The first 7 rows are patterns. Each new row is the sum of 2 different patterns, raised or lowered, with some noise. Before adding, each is slid sideways (what falls off one end comes back at the other) and multiplied by a number that may be negative. Names go in the order of the patterns.
In the rows, zero is written as 128.
Known rows, each followed by the names of its patterns:
[115 151 109 122 128 144  93 180 123 108 143  92 121 114 145 111 119 128
 130 102 158 130 147 179 142  88 109 134 179 102 122] -> k_480
[141 171 119 115 102  94 168 120 162 147  96 138  80 122 142  96 134 115
 105 116 145  91 123 162 115 128 127 102 149 114 162] -> k_420
[121 123 135 140 112 137 145 104 167 120 140 122 105 159 115 146 116 111
 171 140 115 145 117 137 168 147 114 137 146  86 164] -> k_396
[103 115 122 144 138 148 120 120 142 108 133 107 127 158 133 120 117 149
 170 137 125 128  94 121 113 140 128 114 105 116 122] -> k_704
[147 121 150 142 140 133 134 119 148 130 159 114 138 135 122 143 137 144
 139 143 116 128 157 130 141 149 127 122 125 140 136] -> k_233
[106 122 137 116 108 148 144 123 144 127  94 144 123 125  86  97 114 105
 141 112 131 123 127 120 117 156 167 157 145 147 150] -> k_545
[130 100 122 114 121 158 123 123 121 143  89 149 139 127 102  94 105  98
 130 138 108 148 133 125 140 125 137 131 119 140 114] -> k_770

New rows, each followed by the names of its patterns:
[130 132 103  97  91 115  85  79 122  83  98 115  82  88 115 105  55  71
  83  98  64 104  93  90  95  85 111 111 108  96 109] -> k_704 k_545
[127 131 107 149 109 136 170 131 116 114 152 173 147 120 141 102 129 114
 140 121 127 106 134 111 114 120 116 151 143 157 126] -> k_704 k_233
[132 141 151 111 114 121 117 146  97 113 138 100 127 131  87 155 164 108
 139 116 112 177 132 142 142 176  89 143 100  94 164] -> k_420 k_396
[138  65 113  89  60  94 152  95 105 102 118 117 119  75 141 101 136 111
 169  68 102 103  74 169 110 146 113  97 123  73 106] -> k_480 k_420
[100 125 118 123 139 126 160 146 164 121 145 144 128 179 143 180 132 103
 149  88 114 158 118 137 137 116  95 160 102 127 131] -> k_420 k_545
[158 165 115 184 146 168 146 163 144 148 166 136 186 152 166 139 132 189
 143 170 153 138 172 154 147 165 154 151 192 169 146] -> k_396 k_233
[ 71 101 147  98 111 119  83 115  91 137 117 150  89 111  96  86 135 102
 118 131  83 133  59 107 117  76 118 103  99 104 125] -> k_420 k_233
[121 129  98 103  87 111  91 103 134 130 125 131 123  90 140 112 121  86
  96 129 105 114 117 124 168 129 115 127  88 119 109] -> k_704 k_770
[155 161 142 190 143 127 130 155 169 156 161 166 149 162 145 160 142 132
 158 134 150 181 129 165 151 201 176 169 172 118 167] -> k_545 k_770
[113  71 106 101 124  80 151 114 122 104 154  68 118 169 145 183 146 150
 128 114 125 130 112 128 116 135 102  91 108 130 156] -> k_480 k_545
[198 190 186 178 156 172 159 164 183 182 157 146 129 129 160 161 157 180
 168 147 186 171 143 152 171 155 182 186 159 153 183] -> k_233 k_545
[140 154 138 163 135 159 135 121 127 140 149 126 104 145 136 145 156 160
 153 127 150 150 160 144 141 157 164 148 111 136 122] -> k_704 k_233
[104 155 121 106 134  87 109 132 163 132 127 135 140  90 144 129 131 147
 149 106 101 139 163  78 132 110 139  76  99 116 121] -> k_480 k_545
[118 144 111 109 171  90 163 151 105 125 122 100 131 102 158 147 132 147
 142  87 142 142 111 131 118 109 141 114 165 128 180] -> k_420 k_770
[167 151 152 131 133 108 138 136 137 172 136 163 151 165 155 121 134 164
 145 128  86 132 141 139 204 148 157 130 160 132 184] -> k_704 k_770
[171 117 122 185 100 132 158 145 126 165 129  98 175 101 145  98 124 153
  92 162 111 154 153 101 123 145 146 178 150 113 134] -> k_396 k_545
[119 116 128 114 134 114 138 153 132 112  93 132 164 129 134 120 155  98
 126 121 138  94 167 126  89 109  75 108  96 123 123] -> k_480 k_545
[ 81 143 135  67 123 111 136 150  99 137  67 108  68 123 118 136 145  51
  88  57  79 125  84 168 117  90 145 115 105 116 120] -> k_420 k_545
[139 102 165 133 145 182 142 124 178 130 138 182 119 137 159 152 141 123
 155 127 173 144 114 105 146  96 161 141 126 148 127] -> k_420 k_396
[118 146 152 191 158 188 173 150 208 157 121 135 163 205 100 107 112 153
 117 124 167 166 110 202 163 113 147 124 127 138 198] -> k_480 k_545
[157 227 160 154 164 154 153 143 153 161 137 194 119  99 133 111 127 116
 184 148 137 163 171 115 158 153 146 187 193 108 143] -> k_480 k_545
[113 159 164 139 128 158 145 133 178 104 169 144 160 168 120 146 140 157
 184  97 141 163 124 165 140 121 136 164 128 126 202] -> k_396 k_233
[125 136 137  96 112 155 137 177 165 122 131 124 130 157 130 184 121 128
 149 102 137 179 158 124 127 159 118 154 126 151 160] -> k_480 k_420
[102  91 104  90  75  81 108  99  96  61  96 101  71 125 100 109  74 120
  88 108 103 119 137 118 117  79  77  88  84  99  81] -> k_704 k_770
[130 118 135  72  88  84  50 107 158 115 124  75 134 127 125 103 132 113
 123  93 145  51 112 121  96 166 121 121  94 139  95] -> k_480 k_770
[102 138 123 148 147 174 157 167 141 129 112 101 191 109 168 141  70 137
 119 141 142  70 160 129 123 110 167 105 130 158 150] -> k_480 k_420
[151 130 127 115 146 157 122 130 115 103 104 111 123 121 135 105 113 116
 116  92 137 146 133 121  99 104 119 114 139  97 139] -> k_704 k_770
[107 116  89 139 113 113 123 110 153 108 119 125  60 100 112 111 120  96
  68  94 123  90  94 138 103 128 132 104  99 135  93] -> k_396 k_704
[168 118 133 157 143 166 183 159 145 139 142 145 137 171 148 174 136 136
 139 116 182 141 190 164 138 158  95 146 159 131 141] -> k_420 k_770
[172 147 130 172 145 187 178 183 155 127 153 127 192 165 180 174 122 165
 110 165 175 115 170 143 130 155 181 133 149 185 139] -> k_420 k_233
[157 133 123 148 139  97 142 144 116 174 133 134 138 122 148 127 137 172
  92 143 106 101 135 138 142 141  85 161 134 116 103] -> k_480 k_396
[115 113 149  83 117 117  74  85 117  83  70 132  80 100 100 101  90  88
 105  82  72  82  56  69 112  72 107  85  69  78 101] -> k_396 k_545
[119 112 152 131 146 149 123 132 130 136 115 133 103 147 141 125 138 123
 125 141 106 147 114 137 115  89 132 131 136 154 139] -> k_704 k_233
[137 102 132 154 123 117 133 129 134 159  93 116 108 165 156 120 159 105
 154 121  99 117 133 143  77  49  87 107 101 134 148] -> k_704 k_545
[120 170 143 146 151 183 151 140 196 124 163 122 146 156 127 171 120 181
 161 127 138 134 129 168 150  89  93 156 145 133 217] -> k_396 k_704
[100 143 139 124 164 166 143 163 143 124 155 131 116 155 136 111 113  92
 100 134  96 116 121 121  83 145 153 130 140 100 120] -> k_420 k_545
[109 135 166 154 166 105 112 109 116 157 110 197 115 108 156 145 167 168
 164 117 152 151  89 135 130 120 151 106 138 111 112] -> k_420 k_770
[ 63  92  91  69 152  87 135  95  93 146 112 126 164 129 137 171 150  75
 116 138  60 126 123 122 110 138  92  86 143  83 147] -> k_396 k_545
[148  90 113  93 143  93 124 116 133  87 135 111  94 131  71 131  85 120
  96 118 134 128 112 134 104 143 143 118  80  88 118] -> k_480 k_770
[106  98 113 110  79  77  77  73 102  71 122 100  86  88  85  99  81  81
 101 102 105  90  88  84 102 104 100  79  93 129  73] -> k_704 k_770
[134 152 123 168 146 160 132 138 163  92 106  93 125 146 122 157 137 150
 186 166 118 122 115 118 129 185 123 132 123 172 166] -> k_704 k_545
[ 61 104 136  89  95  96  94  67 137  70  97 130 100  91 107  95  98 116
 121 116 128  77 109  75  90 117  84 152 123  70 120] -> k_420 k_396
[151 182 124 164 174 165 125 211 139 116 166 172 176 191 159 163 117 158
 105 154 163 161 180 115 156 136 127 187 142 213 161] -> k_420 k_770
[172 129 152 124 130 129 142 166 174 172 116 157 126 138 187 124 188 174
 131 186 156 153 156 150 138 187 168 105 176 155 156] -> k_420 k_233
[133 127 172 118 114 152 116 141 170 110 151 124 178 139 140 142 115 177
 124 134 126 156 106 127 105 103  93  86  90 128 142] -> k_545 k_770
[119 104 124  68 128 179 113 114  93 141 141 133  76 133 148 122 101 196
  54 142 153 110 154 150 133 100 162 108 135 117 160] -> k_480 k_396
[109 143 132 122 148 124 119 130 113 121 123 133  96 125 149 109 132 136
 151  95 144 127 140  91  92 101 104 125 152 100 151] -> k_233 k_770
[100 123  98  96  94 108 110  93  80 111 102 111 114 125 113 101 118 111
 121 108 110 119 127 115  82 103  91 103 117 107 126] -> k_704 k_233
[148 159 142 144 128 114 134  83 104 101 111 121  95 125 117 117 125  87
 136 121 132 105  57 112 119 119 128 150 105  94 112] -> k_704 k_770
[179 149 106 142 156 137 152 140 120 125 177 140 159 195 130 165 132 147
 146 173 128 168 156 104 160 162 185 192 146 160 127] -> k_396 k_770
[131 105 122 125 111 116 122 108 117 135 147 151 125 145 138 126 123 138
 117  84 136 137 124 125 149  81 125 119 141 118 118] -> k_545 k_770
[ 82  84  93  76  84  59 110 112 110 123 103 106  67  95  71  95  84 107
  86  61  85  67  65 111  73 103  60  63  87  69 106] -> k_545 k_770
[151 112 124 133 109 133 141 131 146 136 135 129 162 131 112 147 127 127
 110 169 112 132 116 168 166 155 155 126 105 163 110] -> k_233 k_770
[ 89 122 100  69 110  84 117  92  85  76 114 106  57  97  93 106 124 135
 107  93 117  74 121  66  98 128 114  99 110 112 151] -> k_704 k_233
[148  93 105  88 133 122 143 156 117 146 121 112 155 137 157 141 107 161
 153 148 146 134 135 196 143 103 143 108 128 145 126] -> k_420 k_704
[122 132 136  73 173 158 127 120  98  74 117 132 141  71 123 124 105 158
 115 145 127 121 138 105 163 141 154 135 143 184 107] -> k_545 k_770
[128 111 148 107 109  95  73 138 104 110 117  91 159 120  72 120 104 125
 122  87  93 121 123 102 144 116  94 115 129 113 128] -> k_396 k_704
[176 158 164 167 161 162 166 182 207 188 201 187 196 157 142 177 166 159
 173 212 152 172 167 161 206 183 188 139 138 173 138] -> k_545 k_770
[138 140 123 134 131 131 118 138 120 106  67  95 103 106 135 138 124 112
 151 108 130 122 129  89  91 132  86 127 136 139 166] -> k_545 k_770
[124  97 138 130 187 159 177 132 129  84  91 168 111 141 160 109 132  95
 119 116 108 126 109  75  94 133  75 128 145 116 122] -> k_420 k_545
[121 155 154 110  70  60 103 135  91 100  79 102  76  90  81 103  71 159
 110 104 108  68 110  75 121  70  96 129 110  73 118] -> k_480 k_704
[ 72 115 102 135 120 109  79  98 128  87 111 123 123 114 126 114 108 140
  86 132 103 119 142 120  95 115 132 178 105 115 116] -> k_704 k_233
[123 116 132 134 170 113 183 125 123 156 126 141 129 166 134 132 124 130
 103 164 139 137 187 143 123 122 115 169 119 139 110] -> k_480 k_704
[149  72 133 101 124 152  79 147 103 159 144  89 115 102 105 136 118  69
 139 115 101 106 187 118 149 153 111 102 155  93 103] -> k_396 k_770
[132 134 117 116 125 118 154 127 119 106 118 123 124 127 111 150 139 143
 133 137 156 114 140 105 141 149 134 122 125 155 181] -> k_704 k_233
[134 130 164 110 125 120 162  83 179 124 115 148 112 114 124 127 136 121
 134 146 100 161 122 148 176 166  97  92 144 175  94] -> k_480 k_233
[144 119 141 133 156 164 183 122 151 134  74 118 176 145 115 106 170 137
 161 115 126 153 132 120 133  66 130 136 132 156 142] -> k_480 k_545
[128 105 138 107 128 119 135  94 115  87  92 103 167 109 115  79 121 125
 121 108 131 129 100  99 161  73 124 142  96 128 110] -> k_480 k_233
[ 99 117 128  89 105 126 145 112  99 138 121 134 118 140 131  80  86 112
  96  73 122 120 123 134 128  77 125 120  93  78  69] -> k_704 k_545
[ 90  96 134 134 117 117 146  93 133 126 110 116 140 138 117 164  75 117
 106 121 117 120 131 102 160  87  96 106 135 151  74] -> k_396 k_704
[158 115 131  85  98 115 103 144 129 104 130  92 117 128 102  89 141 133
  95 143 109 114 147  81 132  71 103 106 128 121 127] -> k_420 k_704
[155 132 165 188 177 128 171 173 115 183 145 136 168 159 157 143 169 128
 173 150 161 152 135 182 126 160 155 134 191 172 132] -> k_396 k_233
[180 183 183 139 192 199 188 221 199 139 151 170 220 158 185 154 209 170
 178 177 187 134 227 165 186 168 151 172 154 199 165] -> k_480 k_233
[107 129 141 145 129 149  92 138 128 124 148 114 169 138 168 152 104 144
 135 134 132 138 137 137 150 126 151 211 125 143 144] -> k_396 k_704
[128 106 136 137  96 142 131 127 136 132 110 117 148 102 173  99 135 121
  95 157 112 145 119 119 139 127 132 130 120 143 148] -> k_396 k_233
[137 105 128  95  98 107 121 106 106 105  80 109 140 124 130 106 160 134
 139 118 118 119 127 100 133  93 131 130 118 146 100] -> k_480 k_545
[110 102 130 115 111 130 160  98 102 110  82 148 125 147 155 172 116 124
 103 102 170 116 172 138  96 116  77 112 135 124 132] -> k_420 k_770
[111 126 153  98 150 128 148 157 122 131 120 167 143 114 140 141 114 137
 136 109 134 133 141 132 171 111 143 129 141 124 168] -> k_396 k_233
[137 112 148  81 125 105 133 107 116 127  99  70 121 107 117 138 145  91
  98 134 175  83  99 113 125 101 139 105 130  94 189] -> k_480 k_545
[143 147 125 164 134 111 141 157 183 170  97 168 104 140 147 138 113 137
 135 127 185 116 152 164 144 149 144 122 181 109 173] -> k_480 k_420
[139 147 177 111 131 141 104 139 149 146 131 196 128 152 203 144 165 162
 127 191 133 195 145 194 139 141 164 123 192 146 206] -> k_420 k_770
[143 141 172 118 155 157 163 160 132 162 128 173 182 125 143 168 131 178
 136 112 136 171 145 153 185 127 142 173 147 144 182] -> k_396 k_233
[174 136 183 131 160 165 122 152 183 127 183 156 124 137 171 135 152 194
 146 146 170 150 136 180 150 152 185 129 145 138 185] -> k_396 k_233
